There are 3 ways to turn a row about zero (a turn may also mirror it). The second row of each pair is the first, turned, with some noise. The first 27 pairs use one turn. New pairs use 3 turns, one after the other, and a turn may come again.
(in the rows, 100 means zero)
Some pairs, each with its turns in order after it:
112 76 146 72 64 102 146 128
98 89 57 131 60 140 107 137
j834

70 104 108 107 97 71 63 141
140 75 135 136 112 95 99 109
j834

113 106 74 140 134 57 119 132
116 106 125 87 110 106 28 117
j834

138 121 62 83 100 149 136 136
115 127 71 110 54 94 142 150
j941

149 48 131 134 133 59 142 76
79 173 95 120 75 144 38 88
j834

112 126 70 89 107 52 89 102
110 103 143 82 101 71 98 56
j881

113 75 94 146 60 105 114 69
110 141 98 73 116 150 119 101
j834

80 75 104 104 49 105 140 134
98 63 85 101 53 128 58 115
j881

102 53 130 107 49 121 150 67
110 43 73 93 99 108 77 169
j881

90 111 127 96 99 58 90 56
91 149 118 125 105 76 115 113
j834

150 62 84 148 71 79 138 60
156 84 128 158 110 72 66 131
j941

112 99 71 52 51 126 60 102
132 79 66 85 39 98 108 63
j941

148 103 94 80 61 121 135 99
128 95 55 136 74 81 108 126
j941

152 113 93 88 138 50 125 115
89 69 119 146 110 138 141 137
j941

59 70 70 114 148 60 100 110
48 62 126 126 109 102 116 54
j881

127 97 92 99 123 113 112 84
80 113 84 84 96 96 80 79
j834

144 75 136 66 79 90 51 125
101 68 63 125 70 157 72 71
j941

85 107 134 58 79 93 112 71
84 102 88 65 132 94 61 124
j881

98 73 76 119 97 100 112 127
104 72 102 128 74 118 105 84
j881

102 68 70 123 151 91 48 51
94 92 147 142 155 92 156 100
j881

63 103 149 53 60 83 112 69
90 57 46 86 145 77 90 67
j941

68 94 58 57 69 119 89 121
113 103 119 89 105 165 67 78
j881

104 97 95 150 113 117 57 70
102 125 123 93 150 108 107 53
j834

136 131 62 87 124 64 144 58
125 60 112 43 121 58 126 66
j881

80 119 56 111 100 70 70 114
141 89 137 80 118 69 88 107
j834

70 133 123 131 116 125 115 119
62 153 96 95 118 85 106 106
j941

139 138 126 75 107 115 105 112
61 95 64 128 74 104 118 115
j941

New pairs, each followed by its turns in order:
131 50 73 147 57 96 143 56
133 86 156 167 66 91 129 127
j881 j881 j881

127 78 109 116 75 101 64 64
88 125 83 93 70 128 146 114
j881 j941 j881

58 54 114 127 97 75 86 147
41 53 122 117 83 90 101 68
j881 j941 j941

54 58 76 78 101 83 127 95
98 89 80 102 121 44 64 111
j881 j834 j941

130 100 48 58 78 130 82 128
151 98 82 134 80 133 64 134
j834 j941 j941

72 113 138 107 77 99 79 137
108 49 115 110 62 109 114 109
j834 j881 j881

70 71 56 103 120 137 90 122
142 105 124 57 78 113 71 111
j941 j834 j834

104 142 143 68 136 87 66 61
34 123 121 150 105 101 75 99
j834 j941 j834

116 104 56 130 90 53 151 64
144 108 96 65 120 27 118 113
j834 j941 j941

56 78 115 52 140 84 87 100
39 96 89 91 122 71 87 141
j881 j834 j881

147 104 109 70 113 125 98 52
80 119 51 85 121 77 95 58
j941 j941 j834

113 112 83 85 86 124 112 69
126 86 78 110 107 82 130 113
j941 j941 j881

51 96 51 75 119 112 141 136
169 111 85 128 63 62 106 97
j881 j941 j834

66 120 53 138 135 63 94 74
55 100 112 136 115 140 141 62
j941 j941 j881

93 124 90 91 77 57 147 118
102 120 92 104 66 42 109 120
j834 j941 j941

129 87 118 71 115 62 114 104
119 151 90 98 88 101 82 79
j941 j941 j881

138 142 109 140 151 81 83 132
114 38 91 126 117 68 63 136
j881 j834 j834

102 79 76 130 81 126 78 68
116 98 130 92 95 73 50 98
j941 j941 j941

99 112 114 97 82 151 138 92
133 114 79 82 51 98 115 87
j881 j834 j834

142 60 133 66 114 115 123 82
102 86 45 77 121 88 70 60
j834 j834 j881

49 110 92 92 108 48 89 150
112 142 111 126 98 126 163 125
j834 j941 j881

55 102 50 67 128 63 56 141
55 121 113 74 169 54 122 122
j881 j834 j941

111 105 65 83 54 85 66 114
85 69 84 59 103 58 104 123
j941 j834 j834

85 136 133 136 150 60 120 140
68 165 103 114 62 77 54 90
j881 j941 j834

87 129 142 147 128 71 79 120
77 140 69 121 120 158 111 113
j881 j834 j941

54 144 142 92 142 104 138 54
56 105 45 154 59 89 79 132
j834 j834 j881

99 77 115 63 50 77 92 53
139 112 52 96 56 86 136 118
j834 j881 j834

66 119 143 130 101 119 80 137
44 72 91 110 82 69 116 127
j941 j881 j834

121 99 107 142 55 56 129 121
93 124 61 46 144 87 98 124
j834 j881 j834

112 68 103 68 133 67 70 76
83 119 87 94 87 69 39 84
j834 j881 j881

136 134 62 58 139 133 88 146
90 57 69 120 108 135 137 162
j881 j881 j941

113 82 97 58 91 132 52 50
78 110 57 97 108 113 168 64
j834 j834 j941

56 149 59 118 97 140 54 92
121 50 80 45 72 49 108 111
j881 j881 j834

112 60 50 62 92 124 93 128
156 69 127 144 96 85 91 109
j834 j941 j881

